There are 4 nested groupings, the coarsest first. Each group lies inside one group of the grouping before and may be the whole of it. The rows also spread widely along 17 directions, which tell nothing about the answers.
Known rows, each followed by its group in each grouping:
[-11  10   2  55  17  -9 -34  -9 -39   6  -6  -1 -14  12 -34   1 -32  18
 -16  32 -27 -12 -23  27 -49 -28  46 -11  14   2]	Q_574 Fino Q_889 Vid
[-31  21  19   1  15  14 -30  38 -13   1 -34 -10   2 -20 -47  11 -27  13
 -32 -11  17  -4 -16  22 -18 -13  45   1   9  -4]	Q_574 fafoz Q_915 Zelu
[-29  11  20  -3  37 -21 -15  39  32 -28 -12  29 -14   0 -19   4  58  -5
 -19  -1  -3   0  -3  -8 -13  16 -24 -25 -43   9]	Q_23 kode Q_315 milep
[ -9  -4  10   1   7  -3 -43  15   1 -11  11 -18 -21  -8   1 -19   9 -15
   0   4   0  23   1  -7   5  23  11 -12 -21  17]	Q_670 datog Q_610 nede
[-37  -3  20  43  15  -6 -51 -15 -25  -2  31  -5 -22  28  16  11 -13  32
   5  34 -35  15 -19  19 -25  16  28 -42 -28  44]	Q_23 Pili Q_436 reto
[ -7 -18  23  35 -42  14  -3  -4  11  21 -11  -4   9 -43 -12 -16 -32 -56
 -16  21   4 -30 -34  30  10  -8  41   2  36  23]	Q_23 kode Q_315 mele
[-12  -5  -5   1  16  19 -10 -23 -11  -9   2 -40 -49  -8 -44   9 -63  71
 -40 -14 -24 -10 -29  27  13 -21  20 -32 -30  24]	Q_23 lig Q_662 bab
[ 12  -2 -17 -11  51 -24   0  -1   7  -7 -29  20 -40   9 -32   2  30  30
 -26   9 -22   4   3 -11 -23  -7 -14 -33  -9   5]	Q_670 Raz Q_468 gulo
[ 27  13 -29 -32  30 -13  -8  17  15   7  -7  37   7 -27 -10  -4  24 -41
 -10  24 -25  21  15 -13  -1  -4 -16 -27  31  -6]	Q_23 Pili Q_436 mulu
[ 22  -4  -5   6 -10  -1  -7   1  14 -13  22 -13 -23  -9  22 -29   7 -14
  10  18 -22  22   3 -11  -4  -5 -21 -24 -16  23]	Q_23 Pili Q_848 zim
[-28  21  19 -19  38 -12 -18  25  -2  -3 -42  36  12  -4   2 -45  45   6
 -45  -5 -28  -2 -17 -20 -28  22   2  -6   5 -17]	Q_574 Fino Q_431 piti
[  7  -9  -3  40  42 -32  30 -10  -1   1 -13 -16 -10 -18 -31  20  34  18
 -13 -22 -20  26   4 -26 -27  24  16 -29 -25   9]	Q_670 datog Q_613 feni
[ 11  25 -33  24   9 -28 -19  16 -34 -33  13  -9 -25 -13 -43  11 -10  21
 -10  -5 -12  -4  21  -3  -3  12   3 -12 -11  13]	Q_23 Kilal Q_329 ruku
[ -1 -13  22   5 -31 -38  -3  22 -25 -32 -38  -2 -14  16 -18 -30  10  -3
 -35  21   3 -10 -27 -14 -18 -14   6   9  -8   2]	Q_574 Fino Q_889 Goda
[-27  25  -2 -13  31  14 -48   2  11   5 -11   9 -21 -31 -12   2  15  31
 -21 -21 -26  -6 -22  -5 -30  21  19  -3 -12  20]	Q_670 datog Q_610 bolud
[-27  28 -13  16  15   4 -18  22 -37 -36   1  18 -10  26 -46  17  12  21
  -8  21  -3 -52  -5  33   8  11  -5 -51  -6 -34]	Q_23 kode Q_353 Simi
[ 32 -28 -17 -33   8   3   5  -9  32   2   2  -2 -19  -4  18  11  37 -29
  41  21  20   2  24  -9  25  31 -20 -51  13  26]	Q_670 Raz Q_285 Nit
[ 11   5  -1   2  -8  22  32  14   7  -3   2 -18  -9 -24  -7 -12  16  10
  -5 -29 -12  -7 -13 -18   2  18 -20 -28  -9 -30]	Q_23 kode Q_353 rok
[ -8  -3  11  11  -8  -3 -19  19  -8  -9  -4 -12 -20  -4  -4  -9   4   9
 -12   1  -7  18 -13 -13 -26  -2   4 -16 -22  10]	Q_23 Kilal Q_130 lilof
[-12  12  18  17   9 -31  22  28 -10   2  -8  21  11  -3 -18  27  12  21
 -27  -5 -27  -3 -28 -19 -35   3   6  -2  -6  -9]	Q_23 kode Q_847 seve
[-13  12  11  -4 -35   6  18  51  21  18  -9  41 -16 -16  -2  22   2  -2
 -11   4  10 -47 -35  -4  -8  21 -18 -11  23   0]	Q_23 Kilal Q_130 Dis
[ 11  19  -9  36  41  -7  -6  24 -22  20  -9   9   3 -11 -26   3  19 -10
   1   1 -12  16  16 -12 -41   9  21 -10  28 -27]	Q_670 Raz Q_468 lat
[  7  18  13   6  -2  10  48  33  23  -9   0  -4  11  -3   8   6   3  18
  11 -13   7 -27   3  13  14   3 -17 -18   8  12]	Q_23 Kilal Q_413 lir
[ 44  -5   1 -13 -20   2   6  -7 -13   1  11 -41  -3 -13  11  -8 -33  18
   3   2 -30  15 -18 -25 -12 -30  15  26  13   5]	Q_670 Raz Q_285 Karuz
[ 14  -1  -4  22  21 -43  17  26   2  -4 -11   3 -24  -7 -18  -6 -12   8
 -12  -9   9   4  23   8  12  19   7   5  19  49]	Q_670 datog Q_368 lusuz
[-11   6  42 -24  26   9   5  25  35   3  10  -6  -9   6  -3  37  -8  30
   4 -13   4 -31 -34   7   3   5   7   2 -19  23]	Q_23 Pili Q_848 tadis
[  6   1   6 -15  10  -9  15 -11  -2   2  17   2  16   3   2  35  11  14
   6   9 -30 -23 -22 -16  19  38   9 -24   5  -7]	Q_670 datog Q_613 dese
[  5 -23  -6 -19   9 -13 -28  12 -11  26 -13   8 -20 -14 -14   8  22 -27
 -10   5   3  25 -11 -40 -12  40  15 -23  13 -18]	Q_670 datog Q_613 dese
[ 12  -9 -14  19 -15 -10 -20  14 -21  32  26   2 -47  -8   8  -4 -29  14
 -16  12 -38  45 -19 -38 -35   5  -8 -33   0  -9]	Q_23 Kilal Q_413 lir
[  5  31  -2  25 -19   9  -9  28  18   7   6  22  14 -39   5  -7  13 -36
   5  21 -20  -7 -16  -2 -39  -6   1  -4  16  -8]	Q_574 Fino Q_431 piti
[ 39 -19  14  -5  30  -9  24 -24   7  19  21 -22 -10   0 -16  17 -31  15
   9 -21 -16 -49 -23 -17  16  24  27  28  20  20]	Q_23 Kilal Q_413 lir
[  3 -23   7   4  12  10  -3   5  14  10  -5 -12 -23 -32 -39 -21  -4 -39
 -27  -7   1  -4 -17  -6  22  17   6 -25  -4 -18]	Q_23 kode Q_353 Simi
[ 15  22 -28  20  15  17  20 -31 -20 -32 -46  -8  35 -43 -42 -51  52 -19
 -35   1 -46 -15  10   0  -3 -18   5 -33  10 -47]	Q_670 Raz Q_468 lat
[ 17  -1  -6 -42  -3  -1 -33  -9  16 -17  -2   2   5 -15  17 -26  13 -23
   3  25 -26  13  -8 -12 -10 -20  -5   2   0  28]	Q_23 lig Q_662 bab
[ 27  12 -25   3  30 -48   7   0 -23 -27   2  -8 -14 -16 -27   3   8  28
 -23 -11 -40  20  18 -34   0  18  -2   1  -8  14]	Q_670 Raz Q_285 Nit
[ 49  -7 -22 -28  37 -26  14  16  27  -8 -11   0   0 -28 -32  14  19 -39
  13  -7  14  19  29 -16   5  -3  -6  -5  17  13]	Q_23 kode Q_353 rok
[-39  17  18  11 -22 -24  -6  39  25 -22 -12  22 -27 -22 -16  26   3  19
 -27  -1   9 -34 -24  10   5  36  -5 -15 -24  46]	Q_574 Fino Q_889 Vid
[ 28   6 -32 -28 -14 -46   5   8 -45  -7 -44  22  13 -20 -39  38  -1   4
 -26  15 -11  -5  -8 -23 -28 -14  26   5  45   2]	Q_23 Pili Q_848 zim
[ 28  21 -24 -60  89  -6   2 -16  16 -36 -15  -5  53  -5   2  -4  31  -1
  20   2 -17  25  66  25  40  -5   7 -37  22  42]	Q_23 Pili Q_436 reto
[  5   6  13  15  17 -41 -10  51  -2   8  -5  13 -28 -13 -43   2 -35  -4
 -52  14 -12  31 -20 -17 -20 -22   9   9  -5  -9]	Q_574 Fino Q_431 piti
[-40  17  10  22 -19 -36 -24  42  21  17   1  65 -45   4  -6  55 -37  31
 -26  46  -6 -24 -40  39 -20   0   8 -16  10  72]	Q_670 datog Q_613 dese
[ 11   6  -2  37 -15 -24 -15  -4 -71 -14 -16 -10  11  23   3 -34  11  12
   2  17 -24   6  -1 -19 -55   2  30   7  26  -9]	Q_574 fafoz Q_915 Zelu
[ 16 -14   7  48  15 -11   8  30  29  34  32 -19 -58 -33  -2   0   0  -4
   0 -33 -12  54  -2 -42 -40  25 -15 -15 -30  12]	Q_23 kode Q_315 milep
[ 26 -24   8  -9  34 -12  12   5  11  44   6  13 -30  -3 -44  31 -21 -10
 -16   0 -12 -18 -41 -27 -11   6  13  -2  21 -28]	Q_23 kode Q_353 rok
[ -9  43  24  44 -12 -28   6  50  34 -20  46  15  15 -23  10  38   0  -9
  22  13 -17 -15  -6   4  -7  25  -6  10 -20  37]	Q_574 Fino Q_889 Vid
[ 13 -26   0   0   9 -22 -45  39  -3   3  -6 -10 -44 -20 -44  -5  10 -62
 -13   7  31  36   5 -30 -13  13   8  -4 -14  -5]	Q_23 Pili Q_436 mulu
[ 22 -14  33  -2  44  -8  -4  25 -29   4   3 -34  -5  36 -16 -21 -16  -3
  11 -17  25 -14   4  -9   7  15  32  34  20 -14]	Q_23 Pili Q_848 zim
[ 26   1  11  -7 -35   3   4  28   7   3 -11 -27 -21 -25  -4 -13 -34  12
 -17  -3  -7  16 -34 -16 -36 -45   7  22  -1   1]	Q_574 Fino Q_431 piti
[ 41   1  20  24   6  -5  19  19  10  -9  46 -28  -7  12  -2   4   8 -16
  33  11 -15  -7  -7 -28  -5  -2 -14  10 -20 -27]	Q_670 Raz Q_468 lat
[ 18  13 -18  18  -2  -2 -11   6   0 -17  27 -28 -23 -28 -36  19 -31   3
  -5   7 -17   6  -5   7  13 -14   8 -13 -19   5]	Q_670 datog Q_613 feni

New rows. What belongs after each?
[-12   0  12 -10 -27   1  50  29  42   2 -19  13  -4 -33  -3  18   2   5
 -22  -6   7 -14 -20   5  20  11 -20 -32  -4  28]	Q_23 lig Q_662 bab
[ 25  -2  -9 -15  -6 -13   6   3   2 -15   2  -6   3 -19  18 -38   9 -13
  -6  -2 -23  16  12 -15  13   6 -15 -10  13  15]	Q_23 kode Q_315 mele
[ 32   7 -39  -8  -5 -37   4  -5  -4 -51  -2 -11  -2 -48 -26 -15  21 -26
 -16  -1 -16   2  38 -17  49  32 -13 -10  -2  28]	Q_670 Raz Q_285 Nit
[ -6  10  25   2   6  -5 -10  67 -27 -13  -4   2 -20  48 -18  -9  13   7
   8   3  38 -28  -6  -5 -15   5  -9   6  -1 -34]	Q_23 Kilal Q_329 ruku
[ 29 -34   2  25  32 -17 -22  21   2  28  -2 -17 -74   2   0 -71  -9 -23
  -5 -17  21  36  22 -21 -21  22   0  11  13  30]	Q_23 Pili Q_848 zim
[-13   4  11   1  33  27   9 -11  51  12   1  34 -26   5  11 -41 -12  16
 -29  24 -42 -34 -25  48  17 -26 -24 -41  11  27]	Q_23 kode Q_315 milep
[ 52 -29   8  12 -31 -16  -9  19  -6   9  63 -34 -39  15  -8  38 -41 -21
  42  21   7   3 -25 -31 -16 -12   1  17 -10  -7]	Q_23 kode Q_847 seve
[  9  19 -17  13  -5   2  -2   1   8  -1  -1   2  15 -44  10   4  15 -14
   6   5 -27  23   8   1 -27  -2   6 -22  10  30]	Q_23 Pili Q_436 mulu
[  5  28  -4   9  -3 -22 -18  46 -32 -28  21 -27 -19 -20 -49  16 -50  22
 -20 -28  -1 -12  -4  -3  13  10  17  31  -9  -1]	Q_23 kode Q_353 Simi
[ 38   7 -12  32  17 -19   5   5 -29 -10   2 -15  10   0 -30   0   2 -15
  20   1  -3  -7  13  -2 -29 -12  23  14  24  -8]	Q_23 kode Q_353 rok
[ 11  19  25  -9  36  -1  24  47  60  10  28  17 -19   5  -9  47 -13  24
  19 -10   4 -33 -20  14 -16 -18 -18  14 -10  24]	Q_23 kode Q_847 seve
[ 31   4 -23  28   5   5   3 -17 -12  11  21 -11  -9 -12   2  -8 -33   4
  17   9 -22 -11  12  15   1   0  14 -18  36  25]	Q_23 Kilal Q_413 lir
[  2   1 -18   1 -40   8  25  23  -2  13 -22  11   3 -33  15  -6  10  -7
  -7   1  -2  18   2  -2 -14   3 -12 -47  30   0]	Q_23 kode Q_847 seve
[ -2  -7   6  10  53  16   5 -12  -5   9 -39  -6  -4  11 -41  10   8  20
 -16  12  -3 -10  -7  26 -20 -33  29 -37  11 -11]	Q_670 Raz Q_285 Karuz
[ 11  14 -16 -14  23  24  -1   3 -20  24 -13 -21  14 -34   7 -29 -11  11
  -4 -34 -14  21  20 -14   0  37  24 -17  47  -8]	Q_574 fafoz Q_915 Zelu
[ 26  14   3  11 -17 -21   2  49   3  21  20   3 -25 -18  13 -27 -33  -1
 -18   2 -29  34 -18 -29 -25 -15  -9  35  16  -1]	Q_670 datog Q_613 feni
[  0  -1  24  17 -55 -25   1  39 -27  20  21   3 -10  -4  26  -2 -43  10
 -15   4 -21   6 -37 -25 -17  15  11  24  24   9]	Q_23 kode Q_315 mele
[  3   3  -5  22   8 -31  16  29 -10   6 -19  16 -30 -21 -65  34  -2  10
 -38 -11   2 -22 -23 -18 -21  10   8  -6  -2  -8]	Q_23 Kilal Q_329 ruku
[  0   8  10  19  53 -29 -18   6   0  22  27  22  15   7 -14  22 -39 -18
   0  42 -26   7   6  20  13  12  36 -15  35  26]	Q_574 fafoz Q_915 Zelu
[ 28  -7  10  26  10  -8  34  -5  18  -1  10 -21   1 -17   9   4  38  -8
  23 -13 -17  11   0 -28 -27  12  -6 -13 -17  13]	Q_23 Pili Q_848 tadis
[ -1   4  18   5   9   1   9  29  10   0 -11  -7   3 -17  -5  -9  26 -13
  -2 -16  10  -4  -5 -18 -10  30   5 -11  -3 -11]	Q_574 Fino Q_431 piti
[ 31 -14  -3 -11   2  13 -21  -8  15 -16 -10 -35  24 -29   1 -18  40 -69
  31  18   8  30  16 -16 -13 -10  13 -23  -2  -8]	Q_574 Fino Q_889 Goda
[  8 -17  -6   8  -8  -8 -31 -15  -9   4  10 -15 -55  -7  25 -42  14  13
  -2 -12 -26  10 -12 -40 -27  51  -6 -13 -14  22]	Q_574 Fino Q_889 Goda
[ 46 -17 -16  -6   7  -5  20  13  13  -2   5 -17 -25  -8   0 -21  16 -25
   9   7  -1  38  19 -21  -3 -11 -30 -31  -3  -2]	Q_23 Pili Q_436 mulu
[ 38 -13  -7 -22 -10 -17  -4  29  40   6  14   6 -57 -21  10 -17   1 -14
  -4   9 -10  24  -8 -37  -9  -6 -39   8  -9  23]	Q_670 Raz Q_285 Nit
[ 45   5 -45 -23 -30  -7  15  33   9   3  16 -18  -8 -56 -14  42 -14 -25
  16  -3  12  41  25 -24  26  18 -12 -35  18   0]	Q_670 datog Q_613 dese
[ 13   5 -27  12  34   2 -17   0  33   5  34   2 -44 -33 -23  33  26   1
  10 -10 -26  13   3 -30 -19  30 -24 -50 -39   5]	Q_23 Kilal Q_413 lir
[ 15 -17   6  33  17  22  39  -1  24   3   1 -29 -44 -37 -50 -57  -3 -21
 -39 -39  -1 -39 -13  -7  46  31 -16 -18 -16 -24]	Q_23 Kilal Q_329 ruku
[ 30   9   2  -4  28 -11   2  -4  36  37 -13  37  18 -41 -11 -25 -21 -43
 -31  32 -52   9 -26  -4 -30 -45  18  23  49  13]	Q_574 fafoz Q_915 Zelu
[ -4   6   5 -34  24 -20 -19  30  28   9 -13  27  -4 -19  -6  22   5  -4
 -11   6  -1  14  -6  -9 -14   2   5  -7   7  38]	Q_23 Kilal Q_329 ruku
[ 32 -14 -23 -11   1  16  -3 -36 -13  -3 -22 -23 -24 -28 -22 -46  39  -8
 -11 -23 -24 -21 -15 -46 -21  28  -2 -12   3 -31]	Q_574 fafoz Q_915 Zelu
[ 19 -31 -26   0  -6 -19 -19   5  12  38 -14  18 -64 -36 -12  -2   3 -22
 -25  15 -11  45  -7 -39 -25  17  -8 -42   9  13]	Q_670 Raz Q_468 lat
[ 11   7   9  40  38 -26  40  14  22   8 -13  13 -10 -10 -25  -5  14   3
 -16  -7 -11 -11   1   7 -10   5   4  -3   7  20]	Q_670 datog Q_610 nede
[ 45  13 -13  -4  15 -38  12  14 -12 -14  -8  11 -21   4 -19 -24 -11  15
 -15   3 -22 -27   4 -14  -6 -12  -3  43  32  15]	Q_670 Raz Q_468 lat
[ 10 -18  25   6  14 -37  15  23  16  -1  34   6 -20  15  -5  12 -16 -19
  -8  26  -6  -2  -9 -11  40  25 -11 -19 -11  16]	Q_23 Pili Q_848 zim
[ 18  -3   2  42 -23  10  22  -3 -17 -30  -9 -20  10  11 -21  -2  27 -23
  39   9  31 -68   7  30  -4   1  14  -6  20   0]	Q_23 kode Q_315 milep
[  5 -25  16  12  -4   7 -24 -32  16  21  27   6 -30  -8  -3   1  -6 -20
   2  22 -36 -39 -58 -11 -16  16  13  -6  -5   9]	Q_23 kode Q_353 Simi
[-13 -10  41  27  -4  -9 -12  11   1   1 -15 -23  22 -16  -5   6   9 -23
   1   4   5  14 -21  -8 -32   3  44   2 -11  13]	Q_574 Fino Q_889 Vid
[ 20  -7   6  17  10 -29  33  32   0 -22  -3  -4 -18   3 -32 -36   3 -14
 -30  -4  -2  -2   7  -6  22  -6 -24  -7  -8 -15]	Q_23 kode Q_847 seve
[ -1  -8  -2  33  11 -33 -21   6 -28  14   8  10  -6  16   6  26 -10   6
  18  25  -2  17  11   1 -29  21  30 -24  22  42]	Q_23 Kilal Q_413 lir
[ 23  -5  -8 -14  14   8 -33  -4  55 -22   6 -18 -15 -39  -5  -1   8 -41
  21  23   4  18  19  15  10 -25  -1 -11 -16  57]	Q_670 Raz Q_285 Karuz
[ 33   1  -6  37  40 -27  21  -9  -1  20  -9   7  42 -25   1  -6  19 -36
  13   9 -31  44  23  -8 -41  -9  30  -7  40  19]	Q_23 kode Q_353 rok
[  0   5  31 -30 -22  -6  -3   6  10 -10 -20  -8  -8 -25 -17 -22 -45  25
 -56  -8 -34 -38 -63  -2  12 -29  22  57   3  22]	Q_670 datog Q_368 lusuz
[  6 -20 -11  12  11  -9   9   5 -12   1 -26  -3 -33  10  -2 -31  40   8
  -8   0   0  24  12 -18 -14  20 -15 -51  -3  -6]	Q_670 datog Q_368 lusuz
[ -3  18 -17  60 -15  -1  15   5  12  -2  16   3 -29 -57 -28  30  45   4
  -2 -30 -27 -17 -18 -30 -46  44 -16 -31 -36  -5]	Q_23 kode Q_315 mele
[ 27 -10 -17 -16  13  -7 -11   5  27   4 -17  -2 -31 -23   4 -26   5 -18
   0   5   0  25  14  -6 -11  -3  -7 -20  14  36]	Q_574 Fino Q_889 Goda
[ 21  -1  18   0  20   3  42  14  -7 -22 -11 -23  12  44  -6   0  -4  31
  16   8  15 -23   7  26   7 -34   0 -17   8   1]	Q_23 Kilal Q_130 lilof
[ 27  12   2  48   9 -46  59  18  11  -5  -7  19  -1 -20 -31   0   3   5
 -32  -2 -35  -9 -10 -16 -20 -16 -12   8   2  11]	Q_23 Kilal Q_413 lir
[ 11  22 -16   5  28  13  -5  21  13   0   0  28  -4  -7 -22   5  55 -25
  16  12 -10 -29   0  -8 -21  13 -19 -24  10 -39]	Q_670 datog Q_368 lusuz
[ 24 -21   0  -1   3  11  30  -6  34  -3   8 -13 -35  -3 -21  20   0   0
   7  17   8 -32 -10   9  30  -1 -18 -39 -10   7]	Q_670 Raz Q_285 Karuz
[ 38 -29  12  42  34  -4  38 -10  38  14   0 -20  -4   1  23 -43  42 -48
  38   8   7  20  29  -5 -13  14  -7 -32   9  23]	Q_574 Fino Q_889 Goda
[ 36 -14 -14  -3   2  16  28  -2   2  -6 -13 -38 -19  -6  -7   8  26   9
  25 -12  15  13  11 -12 -22 -11 -10 -41  -9  -5]	Q_23 Pili Q_848 zim
[ 13  19 -42 -21  -5  24 -36 -12 -49 -13 -35  -3 -11 -20 -65  -1 -12  11
 -38  20 -24 -30 -30   2 -28 -39  23 -27  23 -65]	Q_574 Fino Q_431 piti
[ 34 -27  -7  -7  28  23  30 -37 -30 -15  -8 -54  -9  25 -36   4  16  31
   7 -12 -12 -12 -11 -14  -5 -19   6 -49 -15 -55]	Q_23 kode Q_315 milep
[  5  -5   7  12  21 -39 -20 -22  16 -24  10   1  -1 -19 -18  14  21 -19
   1  12 -20 -17  -5  -5  12  32  25   7 -20  55]	Q_670 datog Q_610 nede
[ 24   9 -14  -3 -44   8 -47  56  -1  17  34   0 -65  -4  18  -4 -22  -5
  31   7  15   2 -12 -21 -34   7 -18  22  15   6]	Q_670 datog Q_368 lusuz
[  2  26  17  -1  18  11  14  40   9  -5  12   7  11 -11 -23 -42 -22 -12
 -46   6 -40  -1 -23   6  18 -39 -18   0   0 -52]	Q_23 kode Q_847 seve
[  9  13  -9 -12   4   8  -9  34  44 -17   6  -5 -30 -33 -11   2   0  -3
   2 -14  11   0  12   6   9  -2 -24 -15 -19  35]	Q_23 Kilal Q_413 lir
[ 19   0   8  47 -19   0  45   5  17 -13   2 -17 -22 -16  -6 -28   2   5
 -16   1 -23  -2 -16   3 -15 -25 -22 -14 -22  14]	Q_23 Pili Q_436 mulu
[-16   7  23  35  -9 -26  -7  11  17 -17  19  13 -20 -15 -35  49 -15  -3
  -4  14   1 -64 -32  21   9  23  20  10 -18  51]	Q_23 Pili Q_848 tadis
[ 40  -1 -31 -20  49  11  21  10  38   6   6 -16 -25 -24 -17  25  17  -1
  41 -39  27  -3  41   1  14  33 -14 -33  14  25]	Q_23 kode Q_353 rok
[ 25  -2 -10 -19   9  -1 -10 -15  40 -23   1  -3   2 -34  -7   3  21 -37
   7  25 -18   4   0   3   3 -23  -6 -21 -15  35]	Q_23 Pili Q_848 zim
[ 18  15 -12  39  -1 -40  23  11  -4 -15  12  14 -21  -2 -11  -4   2  15
 -15  17 -35  -4  -2  -3  -7  -1 -13 -10  -4  21]	Q_670 datog Q_610 nede
[ 39  -2 -22  44 -14 -46  -9 -13 -19 -41  36 -24 -32 -12 -33  14 -18 -12
  11  23 -19  -6  12  -4   2  -5   5   1 -21  43]	Q_23 Pili Q_848 tadis
